The first 6 rows are patterns. Each new row is the sum of 2 different patterns, raised or lowered, with some noise. Before adding, each is slid sideways (what falls off one end comes back at the other) and multiplied by a number that may be negative. Names go in the order of the patterns.
Some rows, each with the names of its patterns after it:
[-20  31 -18  13 -10  31 -27  22  24 -33  33   5  15   4 -38 -39  -7   8
   6   3  42 -23   8 -10 -29  36   3  10 -35  15 -44   7 -16 -17  39  24
 -18  38  22   8   9] : B
[ 44 -14 -21  23   4  23  17 -31 -44 -27 -14  19  -3  13  14 -25 -35  20
  41   3  -4 -32  29  -2 -14 -40 -14 -22 -23 -35 -18 -17 -30  42 -36 -39
  -5 -21   0 -42 -35] : C
[-22 -34  17   1  -6 -40 -24  39   5  37  16  25   7  38  42  31 -41 -39
   5  -6   0 -41 -20 -17 -10 -32  23  40  21  35   6  14 -16   5 -15  30
   9  33   0  36  37] : R
[-23 -40 -20   5 -20  -3 -22  43  -6  32 -25 -12  13 -40  37  19 -16  -2
 -10 -26  23  35 -11  32 -13  -4 -26 -43 -21 -25  -1  34 -41  17  37  23
 -13  17  19 -25   2] : Y
[ 35  -2   2  -1  17  26  36  16  17 -24  36 -33 -26 -14  26 -21  -6  42
 -22  33  30 -43  20  35   7   1 -21  43  36   0  31  29   6 -24 -36 -36
 -44 -11  14 -25   4] : U
[ 17 -39   9  34   4 -41  36   3 -39   7  -7 -14   0 -24  -5 -31 -24   0
  19  32  -9  23  35  16  40 -27   6 -38  -9 -23  16 -12 -11  11 -17 -37
  35 -20  29  17  22] : E

New rows. What belongs after each?
[ 38 -23  21  30 -24 -10 -29 -43  -4  28 -19 -27  46 -45  14 -11 -13  67
  14  25 -36 -14 -19 -13 -53 -37  50  10 -36  48  16  23  34  -6  25  -9
  14   3  -1 -25  -9] : B Y
[-61 -12 -41   0 -16 -51 -22 -16 -24   1   9 -61  27 -70 -57 -68 -52 -69
 -67   1 -24 -44   9 -30   4 -15 -11 -13 -69   4 -21 -71 -26  -9 -43 -57
 -82 -20 -74 -13 -43] : Y U
[-32  -5 -32 -37 -24 -85   6 -60 -70 -55 -28 -69 -34  11 -68   3 -23 -76
 -42 -41 -50 -57 -58  14 -39 -30   8  -5 -43 -51 -56 -88 -76 -68 -56 -75
 -38 -27 -48 -48 -19] : Y U
[-38 -26  -8 -20 -11  -4  12   4 -32 -50 -23 -47 -21 -17 -52  -7  11 -49
 -19 -58  -3 -30 -97  -3   8 -64 -36 -48 -11  10 -36 -12 -46 -63 -47 -45
 -77 -45 -31 -18 -32] : C R
[32  4  7  4 62 50 25 43 55 84 45 59 68 71 47  2 26 -4 29 19 57 29 48 22
 25 -4 65  3 31 64 72 38 11 54 90 61 -9 54 14  7 26] : R E
[  7  33  50  30 -26  71  22  57  18  73  83  28  78  16 -27 109  -1 -26
   3  47  33 -15  34  33  37  50  49  45  80  63  90   2  29  19  58  19
  22  67  -3   4  37] : Y U
[   6  -44  -37  -17  -42  -80   -5  -15  -56   13  -59  -56  -21 -101
  -62  -40   -8   12  -17   22  -53  -56  -14  -77  -36  -53  -21  -76
  -37  -49  -33  -33  -19   12  -24  -37   -1   -8  -70  -27  -78] : B Y
[-50 -50  97 -15 -33  25  21  59  -8 -48 -19 -34 -25  23  31  59  59  34
  -1  16  74  16 -22 -11  39  13 -11 -45 -32 -19 -20   2 -33  26  13  63
 -42   0  15 -39  37] : C U
[-12 -37 -51  -7 -54   6 -27   2   3 -38  14   9  20  12 -32  24 -63 -25
 -55 -61   8 -10 -57 -22   6  -3 -18  54 -41 -18  13 -43  48  11   1   8
 -24 -55 -22  32 -39] : Y E
[ 20  14 -53 -16  32  17 -40  18 -22 -20  -1 -20 -38 -12 -37 -18 -53 -37
 -15 -11  38 -37  -7  19  -4  27 -50 -21 -21 -21 -37  20 -17  -3   7 -38
 -62   7 -29  30   5] : C E
[ 56  67  99  45  37  69  54  12  40  46 -12  44  40   0  29  11  88  28
  11  55  58 -17  39  10 -28  78  37  27  73  -8  -2   6  15  69  28 -25
 -21  -4   2  53  17] : C U
[-47  34  10   1  -8 -66 -42 -54   7  -6   3 -16  27   0 -35 -28  20 -13
   3  -1   3 -18  -3 -32 -43 -18 -12  -6 -36  10  -8  -7  12 -56   3  47
  24  -8 -35  20  13] : B U
[  22    2    1  -62  -53  -27  -36  -25 -117  -32  -34  -50  -60  -22
   22    3  -45  -26  -16  -73  -42  -74  -33  -16   19  -19    1  -20
  -56  -87  -40  -25  -23  -93  -98  -11  -36   17  -48  -20  -27] : C R
[-29 -19   5 -13 -25 -32  -9  -6 -38 -40 -47 -14 -46 -59  -4 -50 -40   5
 -48 -18   1 -22 -23 -49 -49  -6 -10 -36   2   8 -21  -2 -48 -37 -41   1
  -7  -5   4 -24 -48] : B C
[-19 -11  47 -10  24  -3  -8  25  21  28 -10 -19 -60  10 -16 -17  -5   5
 -19  21  -4  18  32  -4  42  -9  19 -21  25 -32  23  20  -1  22  25  30
  -6 -45 -14  -5   0] : B R
[-30   7 -57 -22  -9 -18  17 -65 -12 -67 -28 -63   2 -56 -51   2 -62 -65
 -15 -52  21   8  -8 -17 -60 -27 -25 -12 -67   5 -13 -79 -25 -37 -27 -40
 -16 -36 -45 -34 -59] : B E
[-39 -31 -30 -20 -38  -7 -56 -39  -2 -57  22 -30  -5 -17 -68  10  32 -17
 -65   6 -17 -87  -4 -36 -27  -1 -71 -31 -58 -17 -30  20   5 -18   2 -13
 -22  27 -71 -31 -57] : B E
[-34 -12  -4   2  -2   3 -39 -52  -4 -52 -29 -27 -23  20  -6  19 -10 -24
  -3 -15 -34 -34   3  -5 -45   9 -34 -12  -8 -15   0 -11 -30  -7 -14 -29
 -37  17 -13 -20  17] : Y E
[-27 -41 -12 -13  10  22 -25  27  43 -27 -10  21 -28 -13 -40  29  -3 -36
  -1  50  28 -32 -32 -34 -17  -4  19 -22  18   8 -36 -19 -31   5   6  41
  10  16 -46  18 -54] : R U
[-32  53  20  21 -15  18  24 -32  43 -17 -29  30 -38 -27 -21 -26   2 -61
 -11  -4  -1 -21   7  18  38  37  31  22  11   4  10 -56  -3 -20 -10   7
 -31 -56 -19  12   2] : U E
[ 39  49  33  57  14  17  13 -42 -29 -25  -8  42 -35  38  43  44 -27  23
  12 -10  -9 -33  -6  24   5  -5  18  22  63 -24  43 -35  -7   7 -30  21
  -1 -21  34  35 -20] : R Y
[ 68  17  83  44  37  29  22  23   0  14  41 -22  42  70  40  28  74  45
  22  36  29  22  45  46  31  16  40  47  18  47  33   8  39  26  44  67
  40   8  38  39  52] : Y U
[-13  -3  30  47  32  51  73  52  52 -14  52  23  25   6  17  43  21  30
 -11 -11  44  -4  34  36  35  27  23  16  34  32 -18  63   3 -27  64  10
   2  42  14  47  15] : C E
[ 12 -28 -76 -30 -26   4 -56   4  31  34  26  15  13   7   4 -11  34 -42
  36  19  17  28 -29  -8  24 -47  -2 -22 -44  13 -33   1  24  36  17  22
   3  11 -47 -51   8] : C R
[-67 -52 -57  11  -6 -38 -31 -50 -64 -36 -24 -12  -7  10 -48 -62 -32  32
 -42 -26  -8 -16 -46 -60 -61 -34 -64 -67 -47 -66 -34 -56  -8 -12 -35 -41
  15 -43 -17 -25 -50] : B E
[-37  29  -6  -2 -11 -17  13 -28  12 -18   2 -10   7  28 -27  35   7 -13
   5 -19 -32 -28  24   3 -20  36 -25  -7  -9 -40  24 -16  -8 -31  22 -25
  -4  -6  -4  39  40] : B E
[-36  19 -25  42  18  70  62  62  25  27 -22  68 -17 -37  29  73   1  11
  57  70  70  32  43  -9  34   7  42 -39   1 -24  93  82  14  69  -3  51
  60  52  52  80  -5] : R Y
[ 42  32  44  34  21  19  60  21  28  44 109  65  24  53  55  -3  30 -12
   2  20 -17  42  -5  65  53  71  27  40  59  20  33  61   7 -18  59 -12
  28 -16  76  -2  40] : B U
[ 48  54  53   8   6 -32  -5   3  35  -7   3  11  35  28  32  55  27  54
  26  57  25  36 -18 -13   1 -13   0   4  28   7  62 -18 -10   5  10   0
 -28  21  76   6  10] : C R
[-21 -36 -17 -36 -36  14 -61 -26 -32 -64 -40 -64 -10  -2 -65 -19 -41 -40
 -38  16 -54 -29 -14 -59 -49 -69 -50 -17  -4  -3 -65 -27 -13 -38 -20 -22
  -9 -31 -51 -52 -67] : B Y
[-34 -31   0 -61 -84 -53 -66  15 -27  25  -2 -10 -64   6  17 -29 -15 -11
 -32  -9 -51 -65 -53 -51   1 -53 -63 -35  -4 -25 -51 -10 -34 -31  -3 -49
 -24  17  -6  -8   2] : C E
[ -4 -38 -60 -61  -4 -27 -34  20 -48  47   7 -24 -16   1   7 -50  -1  36
  13 -18   2  -8  10  -2 -53 -21 -71 -27 -25 -69 -28  -9 -20  15 -48  19
  36  38 -10  17 -20] : Y U
[-34 -11   3 -19 -81 -11 -59 -14 -52 -62 -30 -14 -52  30 -41  16   8 -27
 -26 -16  -4 -70  28 -74 -40  36 -63 -30 -26 -11   8 -96 -85 -30 -43 -45
 -23  35  -5  25  12] : B U
[ 51  22  56  63  63  59  61  53  15   3  64  16 -13  -7  18  12   1  67
   4  65  83  59  15  62  37  27   5  22 -15  73  33   4  59   2  32  19
  14  40  37  -8  -8] : Y U
[ 59   2  68  24  35  35  32  49 -15  70  17  24  24  17  37  64  44  52
  67  31  35   7  22  11  25  29  78  -8  55  67  35  47  49  58  19  12
  -7   7  29  42  21] : B Y
[   4  -50  -25  -73   10  -24   14  -69    9  -12  -98  -51  -16  -82
  -54  -60  -50  -33  -80  -16  -34    1  -67   15  -35  -46   28  -86
  -34  -73  -46   -7   17  -32  -48  -26  -47 -106   15  -59    4] : B E
[-35 -75 -26 -19 -25  -5   2   1 -34 -29  10  10  16  12 -14 -58  20 -65
 -33 -27  18  -8  -8  31 -32  -7  25 -63 -23  -3  -2 -24 -50  32  13  -5
  32  14 -17 -29 -47] : Y U
[-69  16 -45 -56 -58   7 -90 -31 -11 -58 -11 -11 -53   6 -20 -11 -11 -48
 -40 -79 -23 -64 -51 -71 -56   1 -62  14 -29 -12 -49 -50 -49 -48 -19   1
 -65   3 -74 -50 -66] : B E
[ 15  55  50  66  32  67  66  44  82 -39  55  20  15  19  34  48  36  -5
  14  -2  35  -4  30  28  69  83   7  40  33  27 -18  41  40  15  13 -17
   5  21  26 -13  -8] : C E
[ 21 -18   1 -43 -31 -15 -17 -14 -32 -26 -25 -13 -71  13  25  -8  10 -19
   9 -11 -48 -28  13 -31  -3 -37 -14  24 -11 -29  -5 -37 -24 -59 -47  11
  -5 -17 -44 -10 -17] : C R
[ 11 -45 -14  -1 -27  24 -55 -49 -22 -17 -21  23 -63 -25  12 -31 -28   1
  10   0  19 -15 -35 -14   9 -56 -51 -37  13 -57 -58  10 -39 -14  11  19
   9  30  23  15 -64] : Y U
[  -1   22  -33  -51  -91  -72 -105  -24  -15  -35  -37   22   -6  -64
  -75  -10  -15  -10  -67  -54  -25   -8  -45  -56  -37  -14  -22   -6
   24 -102  -51  -10  -88  -27  -49  -54  -57  -73  -30   10   -5] : R U
[-14  -5 -15   5 -18 -28  69 -10   8 -17  -7  32 -52   8  18 -22 -13  -5
   4  47  53  24  38 -14  17 -16 -52  -8 -11   8  23 -46  -2  22  11  10
  -2  48   7  21 -25] : Y U
[  6 -13 -27 -21 -10 -32 -39  -1  11   9  46  -1  -2  19  22  -5 -15 -47
  52 -16   5  24  10  44  20 -43  -6 -28  24  47  24  35   3  -1   4  36
  23  38  16 -41  49] : C E
[-78 -89 -35  24   1 -38 -47  -9   2 -24 -45 -30 -21 -64 -78 -59 -60 -56
  -5 -47 -61 -21 -61 -34 -82 -52 -22 -58 -29  11 -40 -17 -17 -21 -42 -78
 -44 -40 -42 -40 -26] : C R
[-31  45 -29  21 -24  -4  48  19  -1  62   4  26  -3 -26  17 -23  37 -14
  13 -22  48   4 -25  61   3  22  19 -33 -21  -1  26  23   4  30 -39  22
 -18 -47  27 -18  29] : B E
[-12 -21  24  57 -29  39  58  33  52  52  22  63  31  67  26  27 -17   6
  38  -5  14 -17 -25  56  20  64  42  36 -14  42  13  24  47  74  18  56
   8  12 -18  30  50] : Y E
[  4  32   3 -26  67  -5  47  72 -46  30  35  56  10  42  44  58  31   9
  18  34 -30 -24 -12 -22  27   4  20  12  51  -4  46   0  11  68  17  29
  18   2  76  26   5] : B U
[ 51  15  29  65   7  47   1  48 -23  25  -8   7  60  81  -7  99  78  56
  21  39  70 -13  69   1  45  53  37  31  -3  65  57  12  12   2 -22   9
  41  69  70 112  56] : B U
[ 26  60  -8  23  33  27 -25  38  12  -8  49  10  22  30  47  75  59  44
  24  33  -5 -12  34  35  40  47  10   4   5  66   9  74  34  26  25  -5
 -15  55  -9  22  40] : B Y
[-93   0  16 -26 -36 -27   3 -32 -58 -41 -46 -72 -42 -60 -51 -30  15 -28
 -13 -66 -44 -39 -72  -4   1 -56 -71 -48 -49  -4 -42 -45  -8 -25 -27 -42
 -48 -32 -44 -31  -3] : C Y
[-71 -56 -55 -65  -4 -51  36 -27  19 -46 -15   9 -49 -27 -38 -46 -32 -41
 -90 -26 -14 -48 -19 -27 -12 -40 -45 -49 -46 -49  -1 -78   8  10  16 -38
  17  10 -67 -53 -42] : R Y
[ 30 -40  18  12  29  32  49  61  29  15  49   8 -26  -3  20  24   4  60
  14  57  70  19  -6  44  19  34 -46   7  16  39  51  16  68 -10  23  52
  42  -2  15   3 -15] : R Y
[ 42  20  15  -7  45 -25  42 -20  21   4   7  63 -33  23  98 -19  28  77
  42  53  27  41  22   7  46  74  34  19  15 -27 -42  39  80   9  30  37
  53  30  18   5  41] : C U
[-36 -36 -42 -41 -41 -49 -28 -41 -16 -58 -47 -57  -7 -39 -60 -36   0 -47
 -22 -31 -50 -41 -30 -86 -18 -28 -46 -33 -67 -38  11 -49   0  -7 -22 -43
 -92 -54 -55 -43 -60] : U E
[ 70  -9  -9  51  -3   9 -28  11  50  44  44  38  53  -2  43  68  28 -36
 -23  20  27  -1 -11  -9   4 -11   2  24  41  53  33  20  21   1  45  23
  50  22  51  22  29] : B R
[ 63   7  26  19  -5   5  38 -64 -43  -4 -10  16 -59   0 -26   1 -55  37
   9 -10  54 -24  -2 -23  -3  21  43   8  13  -3  18 -13   1 -31  20  28
 -31 -36 -25  51  -7] : B R
[ 17   5  10  34 -52  -4   5 -26 -17  17   0 -59  10 -42 -17 -21 -37  10
 -12 -36  21  18  19  -2  -5  32 -11  29 -33  15 -57  -1  -6 -21   1 -11
  10 -18 -54 -14 -28] : B E
[ 31  23  18 -35  17   6  30  -5  -8  -6  -6 -13  60 -23  65  52  42   5
  14  29   6  45 -28  18  54 -21  -4  10   7  30 -31 -13   4 -17  -3  27
  60  43  64  75  36] : U E
[-16   6  -9   2   1 -31  42  -5 -20 -26   8  12 -46 -12  30 -16 -15   9
   2   4   2 -16  -9   3  -9  29  21  22  38 -27 -15   2  27  -2  11 -24
  18  12 -15 -40  11] : C E
[-13 -30  19 -32  31  23  -2 -47 -28  -4 -64 -32 -53 -70  43 -34  -6 -10
   6 -11 -28 -29 -23 -19   0 -47  19 -20  -7  -5 -23   9  -7 -38 -39  26
 -51 -13   8 -39 -25] : U E
[-17 -32   7  12  14 -18 -34 -36 -26  -6 -19  -6 -30 -10  20  -6 -26   1
 -29   0   2   1  11  -6 -17 -37 -18 -47   4 -30 -10   5 -18 -28 -19 -28
  10 -13 -24  -2   8] : B R
[-37 -17 -54 -42 -46 -61 -19 -35 -68 -61 -26  -7 -21 -38  -6 -13  26 -46
 -10 -46 -16 -40 -13 -22 -71   1 -22 -56   3 -52  13   4 -49 -10 -47 -44
 -14 -47 -74   6   1] : C E
[ 30 -19 -28 -25 -39  18 -28  31   1  30  -5   7  -5 -30  37   7   5  41
  48  10  36  14  13 -47  21  -8  22 -51  -1  45 -23  55  12  27   8   3
   5  21 -26 -29   7] : B R
[-12 -29 -36 -53 -55 -48 -52 -67   1  25  22   0   2  17 -22  14 -58   3
 -34  -3 -41  26   6 -47 -44 -19 -51   5 -67 -21  25  -2  19 -39   5  10
  17 -18  31 -52 -84] : R E
[-43 -15  19  -7 -19 -32 -37 -53 -12 -17  20 -28 -47 -17 -45  10 -26 -24
 -33  27 -14 -34  -8   2 -24 -15 -19 -56 -12 -10 -20   1  -1   5  16 -45
  -6  19 -58 -26 -65] : C E
[ 36 -16  37  25  -3 -61 -36 -14  -9 -22  -7 -21   7 -30 -40  31   7  51
  47  -5   8 -22 -12   0  57  -2  57  -7  29  16 -56 -49  -5  -3  24 -75
 -12  64  27  24  24] : R Y
[-57 -52 -54  19   1 -64  -7 -49 -28 -33 -15 -35 -15 -50 -81 -49 -43 -24
 -55 -16 -37 -13 -94 -44 -99 -19 -65 -80   6 -31 -65 -29 -29   9  -2 -91
 -65 -65 -73 -56 -40] : R Y
[ 15  -4 -54 -23 -34 -29 -44 -70 -63 -10 -10 -28  -8 -46 -20 -18 -35 -18
   0 -47 -54 -55 -30 -30 -40 -27 -33  22 -37 -33 -12  -5 -17 -11 -24 -84
  -3 -27 -26 -14 -23] : C Y
[ 52  43  45  -5  62  24  13  32  -2  58  39  -1  95  40  15  34  47  31
  15  78  19  64  27  56  76  10  82  58  45  21 -25   6  10  15  30   8
  85   6  69  33  28] : B E
[-47 -74 -28 -39 -65 -32 -36  -4  -3 -36 -31 -46 -51  -3 -37 -45 -21 -47
 -53 -28 -25 -48 -46 -57   0 -56 -18 -40 -36 -59 -32 -50 -67 -31 -67 -30
 -27 -63 -57 -51 -27] : C U
[ 31  42  15   7  19  12 -21  -4   6 -23  20  24   8  -4  -2  68  -1  62
  11 -17  39 -41  46  22  -9  39   1 -33  28  73 -19  50  31   4  -7 -22
  -4   2  10  64 -15] : Y E
[  7  -4 -12  36  -6  -8  31  -1 -33  -6  22  -1 -49 -12  -1   3  18 -22
 -24  -6 -17 -19 -24  22 -20  30  -2 -11  10 -37 -35  20   3  17   8   2
 -14  -9 -59  10  -7] : R Y
[-42  29 -13 -33  10 -49 -11 -66 -49  -6 -15 -35 -10  -3  -9 -34  -7 -58
 -13 -13  12  -5 -37  -1 -11 -35 -30  36  -7 -47 -33  -6 -29 -24 -64 -29
 -53 -47 -44 -15  -3] : C E
[-42 -27   3 -45 -60 -46  31 -37 -50   7  16 -15  21  30 -24   6   3   6
 -31  -4 -21  19   3 -34  -3 -37 -49 -21 -25 -42  28 -38 -13   2 -29 -12
   0  18  19  21  34] : Y E
[-14 -13   1 -47  -4 -40  17   5 -28 -10 -62 -27 -20 -37 -19 -33 -20 -43
  12 -34   2 -27   3   9 -18  11   4 -71  27 -53 -56 -46 -23  -5 -37 -24
 -21  18 -10  -6   3] : Y E
[ 75  51  78  66  38   0  35  23  29  41  82  11  63   0  23  -1  33  46
   8  30  57  58  13  41 101  49  13  46  16  51  28  60  35  10   8  45
  82  17  17  28  41] : R E
[ -6 -56 -38 -28 -82   5 -53 -21  12 -24 -62 -23 -16 -16 -41 -20 -48 -34
 -64 -35 -29 -15  30   6 -43 -43  25 -52 -40   8 -33 -13 -21 -36 -33 -35
 -18  11 -51 -17 -29] : U E
[ -1  12   8 -38 -44 -44 -14 -36 -54 -31 -53 -71  10   2 -39 -18 -35   3
 -21 -26 -13  12 -17 -56 -28 -26 -15  -9 -30 -19 -29 -48 -43 -38 -28 -53
 -45 -15 -24 -14 -32] : R E
[ 13 -30  -6  52  33 -16 -39   7  22  51 -15  16   1  64 -12   6   9  51
  -4  11  57 -59  63  58 -27  36  25  47  36 -54  41  46 -28  19   3 -13
   8  12   0 -20 -25] : C U
[-51 -46 -38  21 -63 -30 -10 -67 -58 -79 -51 -20   3   8 -76 -24  -2 -50
 -19 -23  -8 -26 -58 -60 -73 -17 -38  -5 -39 -30  27 -74 -23 -37 -75 -41
 -74  -3   4 -74 -22] : B Y
[-44  34 -33 -33 -52  -3 -40 -31 -16 -35  -3 -18  -4 -28 -16  -6 -26 -20
 -15 -15  20  -1  -7   7 -16 -21 -22 -60 -50 -24 -33   6   1  -1   2 -29
 -29  20  34   2  -6] : C U
[-73 -22  -2 -55   0  19 -39   6   1 -21   2 -31  15 -15 -13 -43 -22 -27
 -21 -25 -54 -29  -1 -18  10 -43 -38 -40 -11 -14 -29  18 -10 -39 -20 -64
  -7 -30 -30 -16 -24] : B E
[ 11 -43 -71 -61 -64 -80   1 -63 -22  18 -72 -32 -48  13 -34  28 -33  -7
 -33 -48 -77 -38 -80 -36 -54 -49   8 -85   8 -23 -51 -49  12 -57 -58 -17
 -35 -16 -48 -14  21] : B U
[ 10 -36 -58  57   1  -3  43  28  14 -32 -10  49 -18 -28  12  27 -63  17
   9 -45  21 -27   6 -26 -63 -41   3  31  -7  13  57 -14  33 -34 -25  -5
 -14 -19 -24   4 -53] : B E
[  2  33  60  33  59  15  73 107  61  30  67   6  45  29  -3   8  54   8
  24  40  14  65  85  88  26  82  64  75  37  26  19  37  39  10  92  -4
  12  64  23  15  93] : Y E
[ -22  -64  -21  -86  -31  -19   17  -36    7  -70  -57  -18  -77  -15
  -17  -59  -36    1  -20  -15  -69  -31  -60   27  -30    0   14  -34
  -24  -27   27  -84   42   -6  -11    5  -71  -21   15 -111  -38] : B C
[ -9  18 -10 -26  -7  11 -29 -55 -16 -27 -23 -31   3  -6  27  -7 -23  18
  15  -6 -26 -10   5  23 -19  28 -17   4 -18 -68 -19 -47 -15   3 -56 -39
   4 -18  -7 -17  31] : B U
[ 28 -33 -29  -9  -2  15   5 -86 -93 -51 -45 -12 -65 -29 -30 -58 -80   2
  30 -15  -9 -52   8 -44 -41 -76 -30 -45 -32 -63 -20 -24 -76 -16 -47 -58
 -38 -75 -47 -38 -56] : C R
[-17 -35 -20 -10 -22 -42   0 -14 -57  23 -19   1 -29 -37  -8 -66   0   7
  -8  10 -26 -16  30  26   7  -4 -18 -37 -39 -59 -16 -38 -18  15 -54 -21
  40 -12  -4  15  20] : Y E
[ -3  -8 -47 -56 -17 -46  12 -37  32  37  17 -15   6 -29 -18  -2 -56 -48
  27 -36 -49  -1 -17  23 -26 -27 -16 -24 -27  -2 -16  23   1  35   6 -29
  36 -35 -47   1 -11] : Y U
[-63  -8 -69   7 -67 -46   5 -44 -69 -17 -61 -24 -29 -67 -14 -91 -24 -60
 -25 -88 -33 -74 -23  24 -73 -33 -41 -10  20  18 -22 -21 -50 -67 -92 -37
 -49 -37  13 -66 -20] : B R
[ 7 -9 33 54 29 24 54 57 51 51 59 32 58 31 18 34 12 42 51 24 73 33 75 43
  1 54 16 44 46  7 24 50 47 62 66 16 56 22 28 34 26] : C Y
